Each cloud of rows lies close to a flat space through zero, with a little noise off it, and is much wider in some directions of that space than in others. After each cloud: how many dimensions does that space have?
In the rows, 128 means zero.

[[132 116 151 112 104 135 119 169 133 142  78 136 112 101 133 141 123 135
  120 135]
 [ 81  84 139 121 125 167  69 159 168 125 127 117  86 107 164 113  90  80
  112  58]
 [178 118 117 144 147 182  99 110 164 124 142 115 139 112 150 124 102 139
  147 139]
 [106  69 152 108 110 119 108 148  82 144 125 115 149 130 158 116 100 149
  138 173]
 [ 52 114 171  50 105 113 169 177 113 161 123 150 116 106 108 157 127  98
  122  89]
 [ 80  44  93 121 101 110  80 162 155 125 139 167 121 144 116 119 103 116
  129  85]
 [119 169 113 168  92  75 187 106 135 105 110 128 146 127  82 169 146 160
  112 149]
 [137 155 150 158 126 129 155 103 157 114 103 138 149 129 141 106 132 154
  119 124]
 [152 127 129  76 126 135 138 136  73 147 159 148 135 146 111 156 140 126
  158 118]
 [127 100  94 115 207 149 100 125 112 135 153 118  93  98 105 103 114 119
  174 170]
 [ 88  98 168 169 110 128 156 124 136 124 109 125 150 168 152 100 130 181
   87 144]
 [114 124 142 119 149 127 146 135 152 132 133 128 106 125 131 129 113 149
  106 114]
 [184  92  97 115 161 180 115 111 174 139 154 158 119 136  82  92 110 127
  146 121]
 [104 167 120  90 137 138 157 133 143 136 117 135 113  71  93 164 151  67
  152  84]
 [163 139 138 154 101 143 104 110 124 107 123 117 127 142 138 107 104 126
  123 114]
 [128 111 137 168 143 164 145  93 149 115 170 125 131 190 108  79 105 161
  102 127]
 [134 172 124 193 154 175 161 102 147 106 137 138 143 152  99 133 152 159
  142 137]
 [ 82 146 147 134 154 129 150 137 128 127 133 144 123 135 129 124 132 138
  133 119]
 [177 166 107 124 130 127 142 106 130 125  93 119 133  77 129 169 158 120
  150 124]
 [105 140 136 118 157 208 117 126 166 120 176  91  79 101 112 146  81  77
  128  67]
 [138 164 136 142 164 189  94 108 178 126 235 105 130 194 170  87  90  98
   94  93]
 [126 136 139 147 114 180  85 117 156 106 149  85 109 124 174 128  95  87
  110  65]
 [127 137 123 107 192 188 115 137 154 137 185 133  95 134 122 125 110 112
  143  96]
 [128 176  97 188 189 153 138 111 181  98 142 140 113 126 138 156 151 160
  142  94]]

14

[[143 137 122 115 183 151 112  97 106  87 104 115  83  90 145 104 124 133
  110 111]
 [151 121 123 133 122 121 169 121 114 104 129 138 101 138 123 162 111 137
  114 145]
 [135 173 102 134 127 154 143 144 120 184  77 164 159 149 190 130 137 154
  111 136]
 [142 165 119 132  97 113 114 113 154 105  91 160 105 144  97 131 139 145
  127 116]
 [156 114 142 100 144  81  83 153 129 140 111 138 110 146  90 124 125 144
  126 171]
 [125 134 110 115 128 147  88 128 137  86 139  97 146 117 102 113 144 143
  138 126]
 [119 151  88 128 111 130  97 129 127 142 174 128 176 118 147  96 161 132
  107 107]
 [127 119 101 115 116 112 124 127 124 148 137 107 156 141 126 122 132 150
  112 118]
 [ 81 105 143 125 137 119 149 114 157 119 101 135 132 146 152 139 120 131
  105 123]
 [145 111 148 121 169 115 168 174 101  90 138 129  46 131  92 165 124  73
  127 135]
 [142 124 143 110 121 124 132 104 116 155 116 123 127 122 146 122 139 150
  129 140]
 [159 123 120 156  97 113 154 126  96 121 142 152 125 119 146 165 116 128
  131 133]
 [132 172 117 129 133 173 127 148  91 145 136 104 140 120 137 153 159 126
  159 157]
 [138 155 106 132 132 169  93 115 155  78 136 126 140 113 112  99 140 144
  123 125]
 [159 112 155 151 120 130 147 112 107 109 146 153 105  97 149 141 118 112
  137 138]
 [158 111 137 153 149 144 181 125 125 131 138 146 101 118 165 127 141 123
  104 119]
 [141 149 115 109 122 141 123 142  95 114 124 123 120 113 127 137 146 120
  141 123]
 [114 110 118 140 154  97  89 131  88 118 158  99 141 103 149 155 163 138
  128 138]
 [143 153 129 102 127 158 112 124 118  93 151 124 108  99 103  99 119  94
  143 119]
 [167 134  91 135 142 147 112 137 106 101 163 102 125 109 101 114 120 132
  129 123]
 [113 117 117 116 153  88  97 108 132 110 164 121 110 131 103 115 114 129
   93 129]
 [118 126 126 117  94 147 113 114 146 120 124 158 181 108 173  92 113 126
  124 112]
 [128 201 130 122 119 177 128 142 134 146 123 149 138 147 139 148 184 138
  137 188]
 [ 85 153 121 118 132 151 121 138 155 108 107  90 127 143 110 142 209 138
  139 111]]

14

[[123 138 147 132 123 121 127 120 127 103 128 125 165 119  98 126 137 145
  109 139]
 [113 143 116 139  87 155  78 141 152 165 181 164 133 109 137 110 153 121
  159 128]
 [102 141 154 125 100 135 103 122 141 130 144 150 170 107 112 121 143 146
  113 160]
 [149 112 122 118 160 113 158 126 110 113  97  98 111 143 132 140 108 125
  120 109]
 [ 74 121 176 130 109 109 175 122 113  82 102 152 134 136 118 118 141 156
   80 203]
 [139 122 136 126 149 110 152 118 116 102 100 108 130 136 117 139 117 136
  108 128]
 [108 114 126 122 118 139 137 138 130 153 130 149  87 138 163 125 130 117
  139 149]
 [142 169 100 172 104 144  82 129 142 124 190 136 175 108  81 111 150 117
  156  77]
 [145 130  76 129 105 174  61 153 163 221 187 153  80 117 180 117 132  84
  205  80]
 [181 166  87 145 117 149  40 127 158 163 190 115 187  94  92 124 132 116
  177  42]
 [137 150 126 154 133 118 132 120 118  88 130 116 163 128  87 126 133 131
  117 108]
 [114  98 161  94 149 105 174 120 107 110  67 114 110 146 146 143 110 145
   88 175]
 [110  90 152 100 154 106 193 126 105 111  63 121  80 156 159 144 111 138
   95 179]
 [137 159 130 156 124 122 123 117 123  80 144 116 185 114  68 121 141 140
  116 110]
 [122 123 152 110 129 117 133 121 126 118 110 125 154 118 117 130 126 151
  105 153]
 [ 87 102 182 108 142  96 206 116  98  68  61 124 117 150 124 135 126 159
   62 206]
 [157 160  69 145  87 182  11 149 178 231 229 157 132  94 152 109 144  83
  220  47]
 [124 128 134 109 106 144  83 131 151 175 151 146 144 103 142 126 131 131
  148 134]
 [112 123 125 115 104 150  98 138 147 181 154 154 113 115 162 122 138 120
  152 136]
 [143 148 142 124 119 123 100 114 134 116 138 116 195 103  85 131 136 151
  118 123]
 [134 108 111  96 121 152  88 141 153 210 141 143  84 121 191 130 119 108
  167 123]
 [114 115 120 110 112 147 112 141 138 182 141 155  88 127 175 123 130 114
  152 142]
 [127 121 133 120 135 123 135 127 126 127 116 126 121 132 133 133 125 131
  122 132]
 [102 121 123 132 117 139 136 138 132 149 136 152  92 137 155 118 133 114
  138 150]]

4

[[149  65 141 124  80 165  75 147 132 174 154 137  79 125 147 151 156 120
   96 131]
 [120 110  84 143  33 145 119 151  64 172 183 182 102 172 181  79 223 140
  196 155]
 [162  86 133 121 116 153 107 143 146 147 144 126 116 124 108 163 152 124
   91 134]
 [172 155 144  98 105  90 134 107 173  90 110 144 105 100 117 137 157 113
  129 177]
 [ 94 101 127 157 164 155 117 168 123 145 149 119 203 139  89 130  89 161
  127  99]
 [ 89  84 116 165 148 171 112 176 101 165 163 123 195 155  97 128 105 166
  130  92]
 [111 189 172 105  97  56 111  80 176  69  74 145  74  71 186  86  91 101
  164 170]
 [138 195 144  94 106  84 149  55 133 117 110 137  49 117 186 111 149  89
  132 151]
 [150 161 166  96 146  90 126  66 169  80  46  93  32  70 177 144  72  67
   89 125]
 [126  54  82 165 149 203 128 194  76 179 171 114 185 180  84 152 143 160
  110  81]
 [170 128 163 101 123 106 114 119 197  99 110 133 122  86  93 164 129 118
   99 166]
 [160 150 154 106  38  57  93 130 197  45  82 187 102  67 145  94 157 121
  189 226]
 [133 104 144 133 167 149 120 149 158 144 150 116 189 125  62 168 108 152
   90 118]
 [140  82 118 143 203 175 136 156 121 138 115  72 160 136  78 182  85 130
   65  68]
 [115  88 126 146 129 161 109 156 115 162 156 124 152 144 117 134 123 146
  121 108]
 [173 137 171  91 109  95 105  97 197  91  89 127  70  71 132 157 125  94
   96 170]
 [105 163 159 121 175 107 132  92 148 111  94  99 116 104 141 130  63 113
  107 106]
 [122 161 121 121  77  89 130 112 123  97 107 156  94 119 178  83 150 116
  181 164]
 [106 210 155 113 236  90 184  70 156  87  84  80 162 109  98 141  43 115
   95  97]
 [162  93 162 112 174 152 113 133 177 141 134  99 146 109  64 196 103 127
   52 116]
 [157  91 133 123  89 133  94 145 146 117 108 134  86 106 142 141 139 110
  121 144]
 [116 131 112 135 132 139 145 132 103 151 161 132 152 156 120 120 146 142
  139 118]
 [200 167 147  81  65  62 125  88 186  53  66 154  35  71 161 126 171  79
  143 204]
 [ 88 100  99 163 135 165 128 170  83 173 181 137 197 174 106 114 138 170
  151 102]]

6

[[147 131 124 126 131 178 105 156 140 132 141 138 152 128 142 150 204  74
  109 159]
 [126 139 165 111 153 100 115 106 183  84 197 125 115 196  55 147 107  74
  130 102]
 [107 193  96 123 131 104 148 166 107 123 153 109 131 129 116 108 170 168
  148 145]
 [134 140 117 147 118 154 131 157 144 159 101 144 103  87 147 145  86 116
  113 142]
 [102 123 124 136 113 109 110 103 143 147 138  95 148 117 107 141 134 162
  117 120]
 [138 132 120 108 125 148  95  92 154  98 148 142 150  89 159 146 117  88
   98 113]
 [ 80 111 137 152  92  95 154 126 114 163  83 134  99 141 117 135 119 209
  148 115]
 [171 131 158 107 103 108  75 112 129 105 146  89 153 114 134 119 107 170
  140 115]
 [ 88 136 157 163 101 123 148 152  75 120 106 168 145 111 106 119 112 179
  108 112]
 [133 131 171 132  94 122  81 152 220 107 150 148 154 149  95 130  82  90
  100 112]
 [ 90  86 101 143 130  70 130 156 142 164  98 136 115 176 126 137 115 158
  117 150]
 [136 137  97 106 130 126 136 135 112 116 125 112 165 134 148  95 147 124
  143 125]
 [106 100 118 106 118  59 108  96 174 134 157 138 131 124 141 123  95 161
  139  91]
 [109 185 106  85 132  91 172 112 116  87 167 128  94 106 154  52 142 186
  170 117]
 [124 114  85 128 180 187 132 151 135 186 128  97 143 143 137 134 149  92
  178 114]
 [109 130 178  93 108 125 125 125  41  60  80 106 123 156 113 157 108 188
  120  84]
 [157 137 110 115 136 126 143 154 107 134 115 138 112 118 153 133 134 104
  123 150]
 [108 144 123 131 102 139  50 141 201  93 134 120 166 112 152 137  95 142
   84 146]
 [131 108 108 117  98  83  87 126 176 149 126 112 180 140 142 163 119 152
  151  90]
 [133 151 106  65 109 113 119 149 108  90 131 136 120 190 138  92 122 118
  131 144]
 [136  82 141  98 135 138  96 137  97 146 151 154 119 134 138 129 153 118
  105 149]
 [163 181  93 153 126 125 139 133 146 123 149 162 124 106 160 116 103 106
  164 150]
 [102 101  86 145 113 149  68 114 186 172 153 147 155 172 126 104  82 107
  134 158]
 [120 120 171 181 123 137 116 164 127 142 102 145 120 113 128 162 111 173
  140 129]]

16

[[121 120 117 193  92  50 152 179 102 107 196  82 183  89 107  80 217 102
   81 125]
 [170 189  57 104 115 132 110 151 166 102 130 209 208 131 147  80  78  77
  150 114]
 [ 73 143 114 100 167 107 105  64 116 110  86 166 144 141 160 170 164 136
  116 135]
 [133 176  63 106 110 133  83 148 115 139 152  77 160 140 109 129 101 113
  191  57]
 [178  88 116 124  73 133 127 172 161  89 117  83  96 164 136 145 125 139
  156 162]
 [177  97 134 145 102 127 150 118 200 165 108 152 154 109 141 123  88 136
  144 139]
 [164 139 116 146 136 147 139 107 168  66  69 120 142 131 148 136 113 140
  105 137]
 [ 38  80 203  58 178 167 147  74 164  87  79  97  62 134  87 180 140 163
   21 149]
 [125 118 162 123 122  99 176  92 187  57 114 123 140 120 163 156 117 123
   63 185]
 [115  84 123 185 136  70 182  94 148  97 110 147 102 186 201  92 191 137
   90 178]
 [155 183 100 179 106  90 106 150 120  98 143 147 202 153 133 131 154 139
  158 183]
 [111 131 132 121  97 139 128 145  86 143 169  99 118 102 116 143 117 118
  160  85]
 [129  80 205 145  88 176 115 150 190 177 135  66  16 134  42 109 135 163
  139 130]
 [139 113 154 159 146 148  99 106 104 185 134  71  24 129 137 154 153 149
  193 113]
 [ 90 191 131 118 128  43 101 100 116  92 129 237 161 130 150  83 189  86
   86 178]
 [109  83 178 151 106 124 184 142 139 112  80 122 192 130  87 131 138 117
   37  84]
 [177  93 106  82 213 151 147 137 215  68  67 183  89 207 178 164  57 187
  123 167]
 [163 184  95 137 105 100  84 146  97 134 165 147 125 105 145  97 138  88
  187 120]
 [130 162  72 175 136 177  99 152 141 230 155 143 230 191  72  87 121 114
  180 109]
 [141 164 154 100 121  80 102  96 143 181 141 138 101 172 139 113  92 123
  159 192]
 [111 192 112 181 101 100 131  99 191 102 123 198 144 212 155  91 128 109
  172  95]
 [161 150  56 162  83 104 115 148 179  90 117 121 192 187 151 109 146  88
  159 108]
 [149 101 182 106 145 167 143 144 161 140  70 220 147 137  94 129  83 168
   85 185]
 [ 40 173 100  86 139 100 107  59 105 124 153 189  84  83 155  61 155 122
  123 108]]

16

[[105 158 113 114 144 134 114 149 135 137 142 117 121 115 115 130 136 128
  142 126]
 [129 129 120 128 120 134 125 130 127 127 130 131 129 132 134 129 126 127
  124 127]
 [124 152 109 144 126 105 124 141 161 124 173 136  95 131 122 149 148 125
  156 125]
 [141 122 130 156 111 117 133 126 133 106 134 135 121 140 125 138 125 141
  117 124]
 [174 113 132 173  80  64 163  91 125  84 164 150 113 164 124 134 117 146
  118 138]
 [102 122 139 104 150 160 116 151 119 145  89 111 149 109 128 119 124 115
  120 135]
 [136 117 145 127 128 123 139 118 113 125 107 121 150 134 130 115 107 135
  114 125]
 [159 102 151 157 100 102 155  97 109 108 133 135 136 152 131 127 115 136
  118 131]
 [114 118 136 114 133 156 125 130 116 131 108 121 145 119 134 116 131 125
  112 124]
 [118 181  75 125 146 113  97 160 181 143 189 143  62 129 106 155 167 127
  174 124]
 [151 101 141 153  99 106 160  97 113 117 125 128 132 145 137 130 118 144
  109 138]
 [107 109 155  94 155 185 113 131  94 147  75 104 181  97 136 100 109 113
  112 119]
 [163 141 123 187  95  60 147 102 164 104 181 146  89 158 122 152 135 149
  140 130]
 [ 76 128 134  61 191 218  93 167 120 174  64 102 168  75 141 103 135  98
  129 124]
 [122 146 113 139 130 113 118 143 140 128 160 138 111 136 119 141 136 135
  148 119]
 [135 112 134 141 115 127 122 112 109 120 116 124 146 135 130 114 111 126
  119 130]
 [172 124 125 184  82  50 146  92 142  84 196 148  91 169 120 155 131 160
  124 132]
 [ 94 126 126  88 169 179 107 153 113 158  91 115 150  92 140 111 128 112
  140 123]
 [ 55 164  93  57 200 211  74 194 141 181  97 106 132  76 120 129 153  96
  155 116]
 [121 132 122 130 134 123 131 133 135 129 139 131 123 125 125 122 122 125
  135 132]
 [143 151 116 139 114  96 128 122 153 123 161 142 101 143 128 148 141 131
  145 122]
 [144 108 136 141 112 126 138 117 111 116 115 122 146 132 128 119 121 121
  116 137]
 [145 136 127 170 101  74 135 113 143 113 180 142  90 148 123 145 146 154
  147 137]
 [121 137 120 124 134 130 126 134 141 135 141 128 121 131 127 128 141 125
  145 127]]

2

[[166 114 137 106 117 136 128 131 123 111 158 132 115  96 138 126 119 138
  119 117]
 [104  94 106 134 139 120 175 129 108 142  85 173 204 170 119 127 145 122
   98 130]
 [100  97 158 119 131  96 145 115 134  80 157  72 113 154 104  89 148 120
  118 168]
 [ 75 204 123 108 158 131 105 103 117 144 149  45  66  90 123 135 135 103
  164 107]
 [193 176 166 130  86 155  86 159 169 106 172 127  87 134 138 140  98 145
  139 148]
 [ 91  47 103 140 138  77 197 100 108 147 105 110 132 140  99  88 143 127
  108 120]
 [163  93 143 151  94 122 110 140 155 151 116 128 117  69 144 130 135 153
  167 115]
 [132 113 135 119 130 131 128 132 119 107 129 144 152 123 133 127 137 128
  115 137]
 [ 43 130 132 150 136  89 185 116 139 174  81  51 143 138  99 101 180 112
  155 131]
 [150 186 161 137 128 161 111 144 145 128 131  99 101 142 116 158 104 124
  144 139]
 [112 121 134 178 124 125 138 145 152 168  82 117 121 125 122 104 131 126
  139 136]
 [150 219 167  94 146 181  40 139 129  90 168 108 100  77 157 171 122 114
  160 126]
 [113 105 110  70 150 124 174 112  82  77 154 164 196 193 114 132 142 118
   65 146]
 [171  95 134 119 117 131 117 141 130  91 168 154 113 104 149  88 117 134
   93 134]
 [ 85  45  68 140 164  65 153  60  88 118 158 102  39 142  96  67  90 118
   98 116]
 [ 97 141 141 140 120 125 162 151 148 155  96 113 166 128 132 100 170 119
  121 136]
 [192  26 167 147  93 124 199 153 132 129  86 164 200 155  97 153 126 163
  110 143]
 [194  44 102 116  82  95 150 124 133 107 179 178 106 129 134  97 101 164
   94 120]
 [135  80 114  97 131 110 170 116 100 105 145 145 154 134 123 117 136 134
   94 119]
 [ 97  66 149 125 133 106 175 136 126 102 113 118 186 127 127  78 176 117
   96 153]
 [ 35 134 147 165 124  86 165 133 164 164  67  62 161 155 108  92 197 110
  159 158]
 [138 227 175 153 136 188  82 170 160 149  98  99 114 103 143 158 125 114
  164 136]
 [ 96  61  99 139 143  92 188 107 107 135 104 135 148 160 103  95 134 125
   95 127]
 [ 54  82  87 142 150  75 169  85 110 171  92  93 123 113 108  97 157 118
  146 104]]

9
